The rows of a group lie close to one hidden flat surface of 9 dimensions, which passes through zero. Surfaces can cross.
(in the rows, 128 means zero)
Known rows, each followed by its group:
[107 112  94  96 137 153 125 155 149  66 112  89  88 107 144 155 132] => Topar
[110 140 129  80 133 157 116 107 142 116 118 113 123 111  99  85 106] => lel
[150 132 174 148 126 124  97 113 170 136 109  87 143 151  87 125 142] => vibi
[143 121 136 110 145 122 109 132 108 101 123 137 144 105 130 105 107] => Tema
[160 167 135 148  95  90 192 123 144  81  73  80 218 157 117 179  56] => Bolum
[ 87 126 112 100 138 170 139  77 101 152  73 124  91 101 115 148  85] => Topar
[150 105 151 149 119 113 159 157 152 143 125 139 149 154 137 109 125] => vibi
[131 142 128 191 156 116  96 124 137  99  81 120  94 132 133 175 201] => kon
[122 161 119 108  99 161 109 161 127 227 126  96 151 102 168 148  79] => Tema
[138  95 114 166 127 140 128 142 138 136 141 147  87 127 140  88 162] => vibi
[184  98 133 146 100 112 156 150 153 149 172 130  97 156 119  91 153] => Bolum
[125 136 112 140 113 147 135  99 124 110 119 108 154 118 107 125  94] => lel
[124 136 151 117 147 113  91 138 114 141 139 132 140 135 137 167 146] => kon
[118 151 138  83 135 131 100 109 111 140 140 139 153 122 111 103 102] => kon
[109 115 173 121 178 141 113 111 138 112  52 138 126 119 111 127 138] => vibi
[133  89 138 105 135 152 138 172 162 114 121 107 119 121 142 119 127] => lel
[134 102 143 113 143 107 119 123 123 111  99 132  93 147 125 140 126] => Topar
[115 113 148 146 140 156  99 111 120 188 104 107  93 109 130 181 145] => Topar
[114 123 138 156 167 100 151 143  79 121 127 197 142 105 175 150 160] => Kosa
[163 119 145 171 128  94 118 134 114 131 143 143 131 133 139 121 149] => Tema
[124 186  54 171  82  77 151  92 122  95 133 140  96 177 124 105 131] => Topar
[133  97 150 141 139 116 131 130 116 162 105 140 101 137 142 168 135] => Topar
[110 125 166 151 166 143 118 130 140 115  89 142 176 117 127 120 142] => Kosa
[129  74 163 191 147 141 117 188 175 125  98  87 122 116 181 167 167] => Bolum
[108 157 117  95 126 130 164 144 130 126  79 151 180 152 130 118  77] => kon
[ 99 160 169  63 159  91 130 175 160 135  89 127 137 177 145 208 153] => lel
[142 134 128 145 100 139 138 123 144 169 128 114 122 122 128  90 109] => Bolum
[187 113 120 203  97 106 161 148 101 166 144 149 139  94 178  76 105] => Tema
[114 117 138 130 155 130 111 134 107 158 116 170 103 113 151 114 149] => vibi
[146 121  86 171 123 112 110  98  81  86 156 146  99 123 117 148 154] => lel
[119 128 146 152 132 133 169 107 144 111 116 111 139 105 130 124 128] => lel
[142 168 117 118 117 112 162 159 137 138 120 133 161 152 136 165 134] => Kosa
[146 155 179 104 127  86 149 112 119 140 130 141 189 134 118 112  91] => vibi
[141 139 141 143 120 116 126 135 145 139 125 123 150 153 121 139 135] => Kosa
[149 121 146 130 131 114 130 110 122 113 166 115 110  93 126 107 144] => vibi
[134  69 122 166 103 127 157 126 137 122 135 117 105 144 139 111 105] => Kosa
[151 119 149 128 130 124  92 153 136 148 119 116 140 134 135 127 118] => Tema
[138 108 141 125 113 136 132 131 160 147  91 102 116 162 113 127 105] => Topar
[124 160 119 108 131  93 172 103  80  96 121 171 175 118 131 112  79] => Bolum
[ 66 161 122  67 138 145 131 107 144 139 138 137 121 157  97 148 143] => Tema
[ 97 158 136  73 163 111 106  86 106  78 154 148 131 125  93 136 155] => Tema
[135 179 101 144 118 165 162 123 178 103  99  81 131 114  94 148 163] => Kosa
[116 116 131 157 126 142 170 124 147 121 130 130 149 131 125 124 135] => kon
[110  61 156 107 139 123  70  95 108 102 135 114 118 133 118 106  77] => Kosa
[ 93  93  98  90 159 171 117 117 107  93  86 140  78  86 136 110 108] => Tema
[162  76 132 149 143 137  88 162 128  85  63  92 122 117 145 163 107] => Tema
[132 105 145 133 167  83 146 152  83  96 138 179 124 109 174 168 159] => vibi
[154  89 158 134 131 118 132 155 168  66 120  90 152 155 112 150 133] => Kosa
[164 122 133 135 118  86 131 141 136 103 158 125 123 186 100 187 171] => Bolum
[140 150 176 189 133  88  58  64 111 162 140 149 155 156  91  93 151] => Kosa
[134 122 144 160 130 135 119 114 138 115 126  95 141 113 122 147 136] => lel
[ 91 125 125 139 140 147 144 113 107 144 153 142 123  99 143 152 145] => kon
[137 101 126 142 107 111 189 139 124 117 162 128 156 145 138 157 109] => kon
[103 127  80 154  98 128 201  93 120 124  62 126  91 158 129 167  85] => Topar
[128 115 146  89 155 108 127 154 113  92 136 145 155 125 139 146 122] => kon
[130 126  87  96 102 113 148 163 163  88 107 115 108 171 139 100  99] => Topar
[107 129 143  95 163 139  97 101  83 145 117 146 116  92 130 157 128] => Topar
[133 129 166 141 131 119 124 147 192 158 116 100  83 159 127 138 190] => lel
[145 129 157 173 118 110 162 166 174 142  98 135 186 187 129 134 137] => kon
[159 130 139  98 105 114 118 159 133 149 193 103 140 122 140 124 116] => vibi
[ 88 109 140 112 149 135 193 175 128 159 108 146 116  92 202 159 125] => lel
[110 135 118 159 136 130 120 135  95 169 117 134  98  82 190 169 137] => Bolum
[188 133 141  71  99 104 142 182 120 181 143 107 132 119 161 145  80] => Bolum
[155 111 122 168  99 109 167 154 137 138 165 118 122 137 156 145 140] => vibi
[118 126 160 113 149 124  71 159 132 166 133 137 139 144 143 145 148] => Bolum
[ 98 125 128  63 147 169  94 131 129 143 135 126 100  93 122  94 123] => Tema
[175 125 172 148 131  79 114 162 127 141 140 125 153 138 152 147 141] => Bolum
[165 124 127  99 104  88 160 147 116 145 173 170 136 149 136  67 102] => Kosa
[172 129 117  98 101  90 180 159 116 134 149 135 134 160 135 166 108] => Bolum
[107  97 142 152 147 165 138 117 145 122 159 127 110  89 125 100 170] => kon
[145 157 146 136 116 101 123 100 133 135 146 141 162 157  93  95 126] => Tema
[129 112 116 141 151 117 166 117 114  65 125 162 116 101 133  91 145] => kon
[111 110 139 118 118 115  50 106 108 158 130  91 109 162 128 191  98] => Kosa
[156 139 147 210  79  88 191 131 140 211 109 150 183 208 132 154 107] => Topar
[152 140 101 113 116 115  77 117 134 124 142 138  84 180  83  99 158] => lel
[114 104  96 155 138 148 100 159 135 124 105 154 105 160 134 139 161] => vibi
[136 163 127 125 140  99  70  73  75 117 159 160 132 117  98 103 140] => lel

New rows. What belongs after each?
[ 97 177 118  40 115 168 148 114 138 134 149 102 172  92 107  98  70] => Tema
[111  89 110 136 127 154 117 111 119 132 135 115  66  98 143 117 125] => Kosa
[134  87 139 167 162 106 179 155 120  74 144 177 122 108 160 120 180] => kon
[158 147 159 111 136 111  45  95 124 142 152 126 117 126  89  69 147] => kon
[150  94 144 157 127 120 119 132 146 130 112 143 112 157 118  90 142] => Tema
[112 146 121 162 104 160 156  90 152 153 110  97 127 114 113 110 110] => lel
[141 122 110 132 128 119 148 124  97  92 107 143 146 106 142 118  90] => Tema
[126 172 126 203  90 161 170  97 149 164 130  89 218 135  96 175 119] => Topar
[109 168  91 126 103 141 116 115 134 148 133 118 124 134 126 109 117] => Topar
[115 156 102 120 131 135 145  85 111  60 128  99 137  91 107 152 116] => Tema
[120 123 103 131 143 113  93  89 103  99 128 137  35 112 128 108 161] => Topar
[152 147 191 102 129  95 104 139 126 170 156  94 152 115 140 164 125] => vibi
[144 104  84 144 103 119 149 180 134 102 151 161 146 178 137 112 127] => vibi
[101 117 142 140 133 158 160 115 150 118 140 120 156 122 112 131 137] => kon
[158 172 144 140 105  92  90 110 110 198 148 131 131 147 119 133 130] => Bolum
[117  86 161 116 135  93 141 140 102 110 117 166 187 164 145 131  65] => Kosa
[172 139 178  90 125 106  89 175 141 157 116  86 169 128 145 157  95] => Bolum
[108 139  91 117 112 118 129  70  70 143 156 159  90 112 129  96  91] => Kosa
[147  96 141 162 124 107 168 117 139  97  88 115 119 160 114 170 129] => Topar
[143 135  84 172  88  98 170 140 105 137 176 149 128 148 156 143 132] => vibi
[126 148 119 121 125 110 151 109 129  85 113 127 150 151 103 142 118] => lel
[118 156  91 110 119  85 138 152 103 113 138 165 127 151 161 128 120] => Topar
[108 103 103  83  72 160 101 110 135 208 137  90  96 157 123  94  32] => Kosa
[179 145 149 131  96  92  91 171 147 217 116 144 138 186 139  78 110] => kon
[149 123 151  99 130 135  98 150 163 133 110 116 141 143 111  78 117] => kon
[131 121 132 122 147 121 107 128 129  84 112 149 141 149 105 111 138] => vibi
[138 111 105 174  99 135 176 137 141 136  98 122 132 145 141 127 101] => Tema
[162 160 134 141 110 111  87 106 149 140 150  94 112 149  89 133 165] => Kosa
[117 189 125  93 117  83 100 144  72 194 156 166 177 154 157 186 100] => vibi
[ 99  85 154 103 171 151 189 151 130 115  66 138 111  78 170 147 114] => vibi
[113 138 135  88 160 120 120  99  92  81 134 120 119  78 126 157 128] => vibi
[122 138 148 162 126 116 137 134 129 190 131 140 119 124 161 140 150] => lel
[135 122 109 144  85 117 126  83 125 145 148 109 102 158 105 108  94] => Kosa
[118 117 109 142 109 134 200 116 131  93 136 124 152 131 122 140 105] => kon
[103 169  97 143 112 145 135 136 113 172 149 134 151 115 154 149 125] => Topar
[117 117 104 144 113 144 125 160 125 181 141 124  93 121 171 158 141] => vibi
[104 130  84 151 146 133  98 118 109  82 100 160 114 155 112 152 158] => vibi
[125 157 127 100 147  85 113 117  76  95 146 163 161 132 128 159 123] => vibi
[110  82  88 157  90 158 181 141 148 138 108  89  91 141 157 166  92] => Kosa
[140 110 152 179 118 165 143 122 161 157 133  93 149 113 110 136 142] => Topar
[121  99 153 133 168 132 117 143 127 123  95 151 111 117 142 132 158] => vibi
[124 148 143 140 111 105 148 151 112 207 128 163 177 151 164 138  97] => lel
[144  82 235 119 165 122 163 161 166 167  78 117 138 102 155 120 126] => vibi
[134 140  92 129 145 103 113 176 111 109  50 143  82 133 179 173 138] => kon
[130  81 124 164 127 135 165 169 147 129 135 140 104 129 162 123 153] => Bolum
[ 80 163  92 103 149 146 105 107  73 140 130 132  95  76 156 195 137] => Tema
[142 126 142 138 112 143 118 138 152 168 116  97 132 118 137 108 109] => Bolum
[129 150 114 167 111 118 136  96 124 106 133  83 117 125 118 191 145] => vibi
[121 172  92 184  91 132 165  70 132 129 124 115 147 143  96 120 117] => Topar
[139 155  99 121 103 130 111  88 135  84 115 103 156 168  64 126 101] => lel
[ 54 156 127 113 150 152 157 113  96 153 134 159 181 112 142 193 119] => kon
[111 168 103  60 134 173 141 122 143 114 111 117 137  92 102  88 104] => Kosa
[147 137 150 175 112 102 139 138 159 129 112  95 157 175 120 187 146] => lel
[143  87 143 107 124 139 138 203 122 169 141 147 176 125 174 116  79] => lel
[157 108 190 163 140 107  95 153 177 158 143 105  95 139 134 122 203] => lel
[ 97  81 127 117 147 153 144 151 173  97 122 112  74 154 122 163 181] => Tema
[139  96 114 135 134 123 188 147 130  70 134 142 119 112 142 118 137] => Kosa
[108 100 129  75 148 162 150 159 132 117 117 147 138  95 148  84  94] => Kosa
[134 187 159 144 117 129  95  85 120 159  77  83 182  69 137  89  57] => Bolum
[ 94 127  83 168 135 133 188  99  89 119  95 183  96 109 152 127 130] => vibi
[123 138 134 154 116 140 120 110 161 121 107 100 150 148 100 121 123] => Bolum
[141 127 137 166 137 115 140 145 141 104 120 119 134 134 136 170 172] => Kosa
[134 151 141 125  98 145 127 108 157 161 139  53 129 112 114 155 109] => vibi
[149 160 124 158 127 106 199 156 139 107 118 154 173 140 135 139 153] => Kosa
[135 105 112 179 106 154 149 164 172 136 130  84 108 131 151 160 155] => Topar
[ 67 114 160 128 162 175 138 151 126 208 164 179 148  91 167 117 162] => kon
[138 132 105 110 103 140 155  98 137 109 140 118 116 125  97  68  99] => Kosa
[135 207 109 115 150 150 130 104 148  77 113 107 134  89  81 135 187] => Kosa
[135 107 128 131 106 119 135 108 145 171  80 127  66 170 120  93 101] => Topar
[140 132 157 119 122  94 162 148 102 176 157 154 145 113 171 133 112] => vibi
[141 133 132 153 123  89 157 105 113  93 133 151 158 150 112 118 117] => Kosa
[128  78 104 128  97 117 155  87 119  69 139 102 102 148 110 120  72] => Kosa
[ 90 117 187 125 189 175   4 128 139 167  96 104 123  92 129 149 167] => Kosa
[ 85 129 123 150 120 172 117 107 138 182  86 109 129 125 131 138  98] => Kosa
[105 179 114  82 100 136 120 138 154 190  88 118 153 194 108 150  88] => lel
[ 85 130  73  90 124 150 142  75  98 129  85 144  43 105 130  92  86] => Topar
[167  82 132 114 125 111 128 161 131 121 183 136  76 119 147  86 156] => Kosa
[164 156 166 160 117  79  87 109 128 143 162 103 143 151 111 163 161] => vibi
[ 85 163 109 119 108 167 172  92 142 165  52 124 159 144 107 119  60] => vibi
[121 153 125 130 126 142 101 145 109 197 180 156 145  99 156  99 143] => Topar
[115 136 131 122 145 141 156  92  97  99 133 145 166  90 110 132 115] => Topar
[142 173  93 108 104 127 127 121 134 125 137  91 105 136 106 167 141] => Kosa
[114  96 127 131 126 137 136 149 147 165 166 193 120 182 117  63 161] => Bolum
[121 154 123 111 138 120 157 121 108 119 126 171 157 114 126  93 115] => Kosa
[115 148 157  58 141  85 181 180 144 144 108 178 163 176 150 117 111] => lel
[120 137 135 157 125 123 159 174 144 182  94 165 156 158 163 127 132] => kon
[103  94  81 129 141 181  77 165 143 119 111 127  80 139 134 139 160] => vibi
[ 94 139 134 127 107 193 113 121 187 175 106  54 149 144  97 164 114] => kon
[135 110  84 141  99 165 125 117 131 155 142 131  85 118 118  65 118] => lel
[123  90 128 125 128 174 112 127 189  97 133  89 100 154  80 106 163] => Bolum
